The rows are grouped in 3 different ways at once. Each group adds its own fixed numbers to the row, and there is some noise. The rows also spread widely along 10 directions, which tell nothing about the answers.
(in the rows, 128 means zero)
Known rows, each followed by its group in each grouping:
[116 144 122 130 130 165 129 154 106 101  76  86 118 127 149 103 114 125
 153 127 149 111 104 147 105 118 130  99 136 157 143 162]
J926 J423 sov
[129 137 140  74 131 128 133 132 114 131  96 111 102 137 163 115 114 141
 165 149 154 134 118 136  80 134 119 108 116 137 142 125]
J807 J902 rimis
[139 109 152 133 115 172 144 133  91  95 131  90 132 104 186 138 116 116
 138 153 115 163 128 130 143 166 133 105 146  74 142 144]
J76 J423 roz
[118 161  90 138 104 134  83 186 142 158  89 148  77 121 163 125 150 118
 120 128 112 100  76 148 154 103 132 115 109 159 165 113]
J674 J754 sov
[137 144 104 101  75 121 117 148 101 164  65 147  99 130 170  93 145 133
 136 153 115 154 122 152 118 160 137 111  98  98 142 116]
J807 J902 sed
[136 119 133 136 131 143 119  91 100 151  92  83 125 140 125 176 170 127
 126 160 123 164 114 134 113 162 117 113 129 102 111 145]
J76 J754 rimis
[164 112 154 125 101 155 148 124 117 133 124  92 156 117 147 165 108  86
 158 173 171 158 123 193  84 146 155 123 122 118 174 125]
J197 J902 roz
[134 163 135 130 154 134  84  88 139 171 149 123  97 162  80 180 163 134
  94 146 164 165  65 119  96 111  94  90 130 154 126 134]
J926 J423 sed
[124 148 120  67 121 113 153 145 106 125  89  87  91 102 194  57 113 151
 177 130 151 126 150 150 116 106 108  94 111 165 128 130]
J674 J423 sov
[138 133 103 146 109 167  71 146 122 150 110 121 100 136 145 189 164 108
 110 153 130 129  68 143 131 135 114  98 129 124 158 120]
J670 J902 sov
[111 132 129 104 148 170 133 144  92  95 103  90  89 114 180  99 129 154
 159 127 117 115 123 106 141 134 103  89 146 110 122 142]
J670 J902 sed
[119 111 163  95 148 140 164 134 108 100 103 102 117 124 163 110  86 157
 171 146 111 131 144 109 119 152 130 124 130  86 123 148]
J197 J902 rimis
[124 119 142 116 135 146 130 130 116 133 129  94 115 118 166 139 112 127
 148 138 117 129 122 116 138 140 110 111 136 104 138 120]
J76 J423 sed
[159 145 152 123  77 124 102 138 132 152 166 182 111 145 129 176 101 104
  84 184 127 196  71 148 105 164 151 119 111  77 177 111]
J197 J902 sed
[135 132 180 134 146 144 145 102 163 159 148 140 107 111 162 118 132 154
 160 113 168 153 169 161 108 112 131 108 134 119 125 132]
J670 J423 sed
[134 156 154  65 108 128 154 148  85 104  98 148  80 130 202  53 100 168
 153 152 152 165 127 126  94 156 135  93 117 106 145 135]
J670 J902 roz
[137 117 142 164  95 144 103 137 131 131 138 144 136 147 112 186 100 105
  89 168  98 166  89 133 137 162 152 135 127  80 153 139]
J197 J423 sov
[120 115 199 136 177 169 166  94 134 111 145 102 124 122 134 125 107 167
 163 118 140 148 160 105 112 131 119 114 158  91 103 162]
J197 J423 sed
[103 111 115 154 152 159  87 166 149 149  73 102 117 143 137 181 111 105
 159 137 106  42  91 109 134 112 132 154 125 138 166 112]
J197 J423 rimis
[119  98 153 159 125 150 113 147 138 153 102 142 119 136 161 168 104 126
 149 133  78  94 125  92 146 162 138 150 130  49 165 100]
J197 J423 sed
[142 120 162  98 139 146 146 112  95 127 107 108 111 134 164 134 128 149
 157 150 142 150 127 111  94 159 112 103 128  88 142 129]
J197 J902 roz
[122 140 191 131 149 135 160 121 143 142 117 153 122 141 134 109 104 168
 154 122 133 155 140 106  99 138 149 133 131  92 127 152]
J674 J902 sed
[130 144 155  97 138  87 128  97 149 167 143 147  99 150 106 136 112 161
 119 163 139 185 130 120 106 128 121 130 104 126 109 135]
J197 J423 rimis
[133 133 186 112 130 143 154 119 110 128 100 150 114 150 160 106 105 160
 154 135 144 158 123 111  71 165 140 109 130  74 144 144]
J926 J902 sed
[131 162 103 105 114 144 102 160 110 142 114 141  68 126 172 118 145 129
 121 139 128 127  76 128 129 126 108  81 120 126 152 125]
J926 J902 sed
[125 125 158 124 155 175 136 146 115 129  96 105 104 122 193 140 140 139
 175 122 140  89 114 111 115 132 108 105 140 113 156 118]
J76 J902 roz
[127 124  96 124 104 129 124 169 135 134 104 105 123 108 143 136  94 100
 140 162 103 112 110 163 150 118 148 145 107 140 155 131]
J197 J902 rimis
[130 131 118 140 122 147 129 117 104 124 115  97 122 125 113 140 140 125
 109 164 113 171 114 133 147 143 130 118 127 119 112 163]
J197 J423 roz

New rows, each followed by its group in each grouping:
[137 129 169  90 169 116 164  81 143 176 135  87 115 113 152 126 142 154
 191 122 173 145 170 141  95 104  91 108 119 143 121 109]
J674 J902 sed
[137 103 154  93 180 144 149  92 117 131 141  64  94 107 165 149 147 162
 177 130 145 136 158 118 126 119  64  85 139 125 107 123]
J197 J902 sov
[123 156 161 156 126 140 126 125 137 139 110 161 132 162  87 132 105 138
 108 146 120 163  93 117 101 143 159 138 133 106 133 170]
J926 J902 sed
[121 122 185 153 144 165 149 132 136 149  70 127 150 150 142 143 107 134
 186 121 136  96 130 115  77 144 161 151 132  92 164 129]
J674 J902 sed
[109 119 148 148 138 147 123 147 141 163  57 128 126 148 155 134 105 133
 179 117 119  66 123 105 107 136 142 148 130 100 165 111]
J926 J423 sed
[107 156 144 107 177 120 121 117 148 159 112 127  89 148 113 107 129 176
 157 123 141 113 123  95 120  94  98 122 128 155 111 132]
J670 J902 sed
[122 143  88 110 126 129 111 130 118 163  74  90 108 124 128 118 158 121
 152 146 135 119 120 147 126 110 107 114 111 159 123 127]
J807 J902 sed
[125 115 140 149 140 153 139 123 118 136  74  82 145 137 128 147 130 133
 158 140 121 125 130 129 123 139 122 131 133 123 128 148]
J76 J902 sov
[128 130 166 116 123 164 144 151 115 111 104 138  99 123 187 108 108 147
 157 131 136 129 126 132  98 147 154 105 128  92 145 148]
J197 J423 rimis
[132 110 156 121 145 140 118 126 147 168 148 108 101 111 188 169 124 127
 162 125 127 108 131 115 141 125  93 109 135  99 158  78]
J76 J423 sed
[123 124 171 121 171 170 122 118 121 112 126  95 104 137 149 152 123 148
 156 125 156 119 112 104  96 122  99  95 151 127 134 140]
J197 J423 sov
[126 136 137 153 129 152 130 121 139 170 103 128 104 110 152 136 175 134
 138 118 119 140 135 148 137 129 136 111 124 107 130 136]
J674 J754 sed
[112 116 135  94 173 125 125 106 121 144 103  59 115 138 123 138 109 139
 180 145 140  94 135 101 115 111  84 130 127 145 126 111]
J197 J423 sed
[131 121 165 111 135 130 137 107 117 141 115 113 121 135 141 133 110 145
 157 148 135 150 141 114 102 149 122 123 122  92 138 125]
J197 J423 sed
[136 138 133 136 124 116  94 119 147 185 101 144 102 152 129 161 144 134
 125 137 152 132  99 139  99 122 115 115 114 141 151 113]
J926 J423 sov
[143 146 166 106 122 124 116 107 126 164  90 146 108 168 133 158 129 132
 142 160 179 158  87 141  40 151 137 112 116 113 161 123]
J926 J754 rimis
[103 166 120 110 137  77 137 127 129 151  91 151  91 146 107  54 113 183
 109 147  93 165 131  95 154 127 123 135 106 135  85 169]
J926 J423 roz
[117 166 144  82 136 136 134 133  97  89 142 115  83 130 132  74  92 164
 117 148 131 176 103 101 120 124 112  90 133 127 110 165]
J197 J423 sed
[110 136 111 126 157 159 125 114  99 128  85  73 103 126 136 127 174 148
 133 134 111 136 119 109 138 136 111  98 129 132  94 174]
J674 J423 rimis
[132 138 118 116 134 136 116  92 105 149 107  89 116 138 106 142 165 140
 123 154 127 169 117 127 122 138 102 104 127 125 101 148]
J807 J902 sed
[103 158 103 100 168 122 133 150 124 115 118 104  84 116 129  82 115 159
 134 138 107 115 104  96 165  96  92 110 130 165 107 160]
J926 J902 roz
[101 143  84 130 163 149  98 122 107 140  65  77  80 140 115 114 178 161
 135 124 114 102 109  99 150 110  83  97 127 167  88 159]
J197 J423 sov
[109 181 147 119 152 157 142 168 137 105 125 151  83 123 144  78 115 164
 133 121 134 140  98 121 123  98 147 101 132 155 117 186]
J674 J902 rimis
[103 150 103 123 159 151 111 143 105 107 126  76  89 108 132 117 144 143
 118 132  91 126  92  94 182 110  86  97 146 142 101 156]
J76 J754 sed
[107 128 121 129 164 122 145 143 159 159  84 115 102 122 131 104 117 160
 170 123 106  92 154 129 147  97 129 148 112 153 105 149]
J197 J902 rimis
[134 137 150  83 111  87 128 112 118 155 105 124 126 149 129 125  80 128
 148 167 147 159 111 132  82 147 123 133 109 112 157 105]
J926 J754 sed
[141 108 155 146 150 128 168  74 152 151 181 107 135  89 118 155 155 143
 117 147 116 213 179 157 171 124 115 119 138 104  78 165]
J807 J902 roz
[139 141 155  54 118 114 155 113  79 104  82  90 109 134 170  81  97 149
 169 155 179 169 127 147  54 152 110  89 122 131 139 138]
J926 J754 sov
[113 123 117 161 150 185 115 131 106  90 131  90 100 116 133 147 159 144
  95 132  82 148 106 102 184 138 108  91 155 104  93 182]
J197 J423 sov
[129 165 125  96 117 142 109 138  79 103 127 124  88 141 147 114 129 139
  91 168 124 181  67 101 129 156 112  85 128 115 133 147]
J76 J423 roz
[139 123 182 148 126 180 172 145 134 123 107 137 123 105 201 126 126 136
 169 120 137 140 152 160 102 151 174 111 133  78 149 156]
J674 J902 rimis
[128 148 110 157 120 134 116 139 132 187  67 167  83 138 143 124 190 150
 112 128 106 134 112 129 145 144 131 112 107 107 125 144]
J926 J902 roz
[128 103 129 139 144 153 109  91 112 132 134  58 146 124 118 188 140 106
 127 157 113 152 120 123 138 144 101 115 143 102 120 129]
J807 J423 sed
[128 134 198  97 162 135 160 120 136 131 109 133 117 150 161 121  83 158
 185 130 177 129 129 125  50 131 133 118 133 120 148 134]
J926 J902 rimis
[113 123 179 134 157 160 130 134 141 116 123 116 136 131 134 144  92 129
 162 129 138 111 115 113 100 121 136 132 153 113 156 134]
J807 J754 sed
[128 134 178 118 122 140 164 140 135 120 123 124 127 111 175  95  69 129
 173 126 168 136 143 162  83 119 155 117 134 120 160 139]
J926 J423 sed
[114 106 129 153 150 155 141 107 123 114 120  73 137 109 113 151 131 131
 130 149  96 154 144 133 156 140 129 128 138 106  89 183]
J197 J423 rimis
[134 129 152 110  93 133 128 154 103 102 124 134 130 132 168 130  63 109
 126 172 127 150  87 129 105 164 151 124 128  89 184 125]
J926 J423 roz
[101 137 140 115 154 100  99 136 155 171  86 159 103 182  97 148 107 158
 132 150  99 108  91  68 115 130 119 159 111 125 133 121]
J807 J902 rimis
[126 161 154 106 134 112 140 135 133 138 116 162  99 149 137  98 101 155
 130 149 142 159 102 118  98 132 132 120 117 130 141 145]
J926 J902 roz
[129 114 117 149 129 166 127 131 105 123 107 100 117 121 137 145 146 131
 123 145  79 142 122 114 164 158 120 115 133  78 116 153]
J197 J902 sed
[111 143 105 111 147 140  99 164 113 135  83 132  57 144 156 113 144 167
 142 125  98  92  92  81 149 125  91 101 119 129 128 122]
J197 J902 sov
[124 117 175 179 151 129 165  96 177 172 116 142 142 122 107 137 126 148
 137 122 130 160 171 159 120 127 165 148 128 111 103 176]
J926 J423 rimis
[107 150  73 105 106 106 119 204 133 146  57 134  85 117 159  71  96 129
 153 145  89  67 110 128 170 104 129 152  92 163 155 118]
J197 J902 roz
[133 130 131 126 108 149 136 140  94  81 133  79 139 106 142 135 103 110
 116 161 116 178 105 152 146 146 132 106 141 120 127 164]
J76 J754 sov
[113 155 159 120 145 100 106 116 149 156 133 172  98 160  91 131 113 161
 107 144 110 162  95  86 125 126 118 134 126 114 122 135]
J807 J754 sed
[121 136 138 140 143 150 128 133 152 134 146 117 106  94 142 130 134 130
 137 123 126 139 130 151 148  98 120 114 145 136 122 147]
J807 J754 sed
[144 113 142  74 117 101 132 109 111 157 109  96 120 123 172 142 110 116
 165 170 154 143 126 147  95 147 101 118 112 114 164  83]
J926 J754 roz
[135 117 109 109 136 144 134 113  93 119 123  77  77  91 177 113 167 158
 132 133 111 162 150 132 170 140  83  72 130 109  92 147]
J197 J423 sov
[139 127 137 170 124 137 143 123 166 190 113 162  92  99 169 128 181 136
 135 110 130 145 155 177 148 120 140 119 121 113 129 138]
J926 J754 roz
[112 144 109 142 142 111 115 115 152 168  86 120 106 139  80 130 148 142
 122 147 110 141 119 139 144 109 133 146 108 157  97 163]
J197 J754 rimis
[122 119 143 129 164 138 135  87 118 144  98  91 133 149  98 148 153 151
 143 153 126 156 132 107 114 143 105 127 132 119  98 155]
J807 J902 roz
[109 151 115 156 115 154 127 173 145 142  96 148  90 103 168  86 127 136
 134 107 109 105 122 149 153 109 146 113 125 127 134 152]
J926 J423 sed
[126 149 105 125  91 131  86 163 122 119 139 156  87 119 148 144 126 114
  77 169  88 167  71 142 165 141 143 113 122 107 144 141]
J670 J754 rimis
[106 139 143  95 138  99 139 132 112 136  64 110 124 160 128  91  81 160
 158 153 110 125 127  91 110 148 131 151 111 126 119 142]
J76 J423 rimis
[117 161 120  93 153  74 102 114 148 198 111 152  68 154 125 117 135 164
 128 145 139 131 104  94 123 106  84 118 107 160 125 105]
J926 J423 roz
[140 164 134 140  84 123 138 117 123 144 117 164 124 129 103  84 132 138
  90 155 132 223 128 175 117 142 176 118 109 118 106 182]
J807 J423 sed
[140 121 144 157  88 177 115 160 124 121 135 146 113 103 189 164 125  95
 115 139 114 146  95 163 133 157 152 102 141  67 183 126]
J926 J754 sed
[139 126 119 115 115 120 117 108 108 150  98 106 126 141 120 147 146 131
 121 163 130 178 116 143 116 151 112 112 117 122 119 141]
J807 J902 sov
[118 117 121 133 159 161 106 138 127 166  87 114  84 132 180 170 175 147
 157 121 104  80 105  95 144 140  97 109 126 100 138 110]
J76 J902 rimis
[147 129 109  81  85 138 127 150  91  99 152  92 113  90 185 126 102 101
 128 174 124 174 109 166 139 145 120  85 126 110 155 120]
J807 J902 sed
[105 135 125  76 124  97 175 145 106 106  79 109  98 101 181  30  77 169
 167 138 106 141 171 134 144 138 133 117 113 123  99 167]
J926 J423 rimis
[149 161 165  86  86 108 118 134 114 136 140 174  98 146 155 118  87 127
 111 168 158 192  80 142  73 154 142 105 112  94 177 115]
J926 J754 sed
[126 169 128 130 109 105 138 141 150 151  98 159 104 135 115  74 107 150
 121 133 147 165 124 166 114 105 155 124 105 168 121 166]
J926 J423 sov
[138 114 145 121 103 153 150 128  99 105 129 111 133 106 168 127 117 123
 131 151 106 181 136 143 137 166 140 107 139  67 129 149]
J807 J902 sed
[ 96 118 103 113 201 110 134  66  95 119 104  21 135 140  61 143 145 157
 131 165  87 150 130  61 172 127  52 126 144 142  49 178]
J926 J902 roz
[125 135 137  76 154  92 123 109 130 141 163 107  97 133 115 136  95 147
 136 163 123 152 117  97 134 116  80 118 117 128 120 112]
J197 J902 sed
[115 145 132 123 153 102 116 122 140 155  93 127 122 168  86 137 106 147
 133 151 130 128  98 110 106 113 111 138 117 155 126 141]
J926 J902 sov
[140 105 177 149 112 158 135 140 151 144 122 132 157 124 146 169  92  98
 162 143 135 123 124 153 100 142 162 147 134  88 180 115]
J807 J902 sed
[119 154 158 130 106 116 111 163 130 158  64 188 103 179 143 103  91 159
 129 137 123 127  89  97  93 153 150 141 108 105 163 120]
J76 J423 sov
[117 166 138 141 121  75 136 115 148 163 104 167 141 172  41 102  84 149
  93 166 104 193 112 120 124 134 160 167 106 130 100 174]
J926 J902 sed
[108 167 126  63 160 132 152 157 113 128  56 121  59 126 190  37 125 185
 189 112 159  91 127 122  89  98 104  86 114 174 118 150]
J926 J902 rimis
[129 140 126 172 126 150 120 141 163 164 142 155 103 106 136 150 149 126
 112 124 109 141 115 156 162 112 131 110 128 112 129 144]
J926 J902 sed
[134 144 117 146 124 173  94 137 118 114 135  97 111 118 138 154 143 112
 110 140 152 149  88 160 126 114 126  93 140 155 138 154]
J670 J423 sov
[112  98 137 141 168 195 134 105  98  99  95  35 141 111 139 147 149 129
 168 123 118 111 141 112 130 136 104 106 164 107 105 158]
J807 J423 sed
[129 139 167 115 133 115 149 158 162 132 158 175  95 118 148 112  75 150
 128 142 111 152 126 132 138 118 153 134 115 110 137 141]
J197 J902 rimis
[125 159  81 113 102 128  88 126  99 139 105  86 111 130 111 128 136 108
 102 171 132 157  93 154 133 125 117 109 114 158 126 140]
J670 J423 sed
[108 125 123 109 182 145  88 131 149 161 108  88 101 148 120 186 144 129
 162 138 136  69  84  95 112  94  79 124 131 170 143 108]
J807 J902 rimis
[123 149 131 111  83 141 108 182 110 120  76 154 124 156 149 111  72 117
 135 159 116 117  73 122  96 154 163 139 115 103 185 124]
J807 J902 sed
[130 137 129 113 110 144  93 148 117 108 145 116 114 134 141 165 102 111
 105 165 127 152  73 122 124 135 116 103 138 126 157 127]
J807 J423 sov
[119 155 150 135 143  92 132 141 183 180 119 178 103 143 111 102  99 156
 140 137 132 128 129 130 129  95 143 163 107 156 133 132]
J670 J902 roz
[114 124 137 116 151 158 130 141 107 124 105 121  83 115 189 116 139 163
 156 117  96 111 123  88 148 147  96  94 144  80 131 132]
J926 J902 sed
[137 152 150 104 108 143 135 153 109 107 123 144 103 128 163  97  85 134
 135 158 149 155 104 137 100 139 146 111 121 118 161 137]
J197 J423 roz
[120 112 115 140 113 143 117 157 132 139  80  91 151 125 143 140  99  93
 161 153 123  88 119 148 128 126 144 159 121 139 171 118]
J807 J423 roz
[124 147 146 128 142 114 136 105 133 163 105 130 116 152  97 124 125 154
 131 145 130 160 118 119 106 135 120 121 119 123 113 153]
J926 J902 sed
[109 169  97  92 160 112 104 128 113 137 124 106  71 138 105 110 137 159
 112 143 118 141  84  88 145 105  73  94 123 163 101 148]
J926 J902 sed
[137 150 121 147 123 140 125 130 153 174 123 132 115 122 118 156 162 118
 119 144 132 155 113 170 125 111 146 119 110 150 125 152]
J674 J902 rimis
[136 115 148 123 117 105 157  91 111 142 113 112 147 132 115 129 105 137
 127 165 100 193 151 131 128 171 133 133 123  70 109 153]
J926 J902 sed
[123 133  81 127 122 119  97 129 122 185  80  94 110 130 127 157 163 113
 135 152  94 112 110 121 157 128 101 129 105 131 131 110]
J674 J902 sed
[129 176 107 104 125  98 131 136 146 176 116 131  98 123 121  92 139 140
 129 151 147 151 115 155 135  86 128 122  97 189 125 139]
J674 J902 roz
[113 167 102 141 147 153 114 125 114 148  77 102  99 144 108 113 181 146
 122 134 130 129  96 118 133 108 118 109 122 169 105 176]
J674 J423 roz
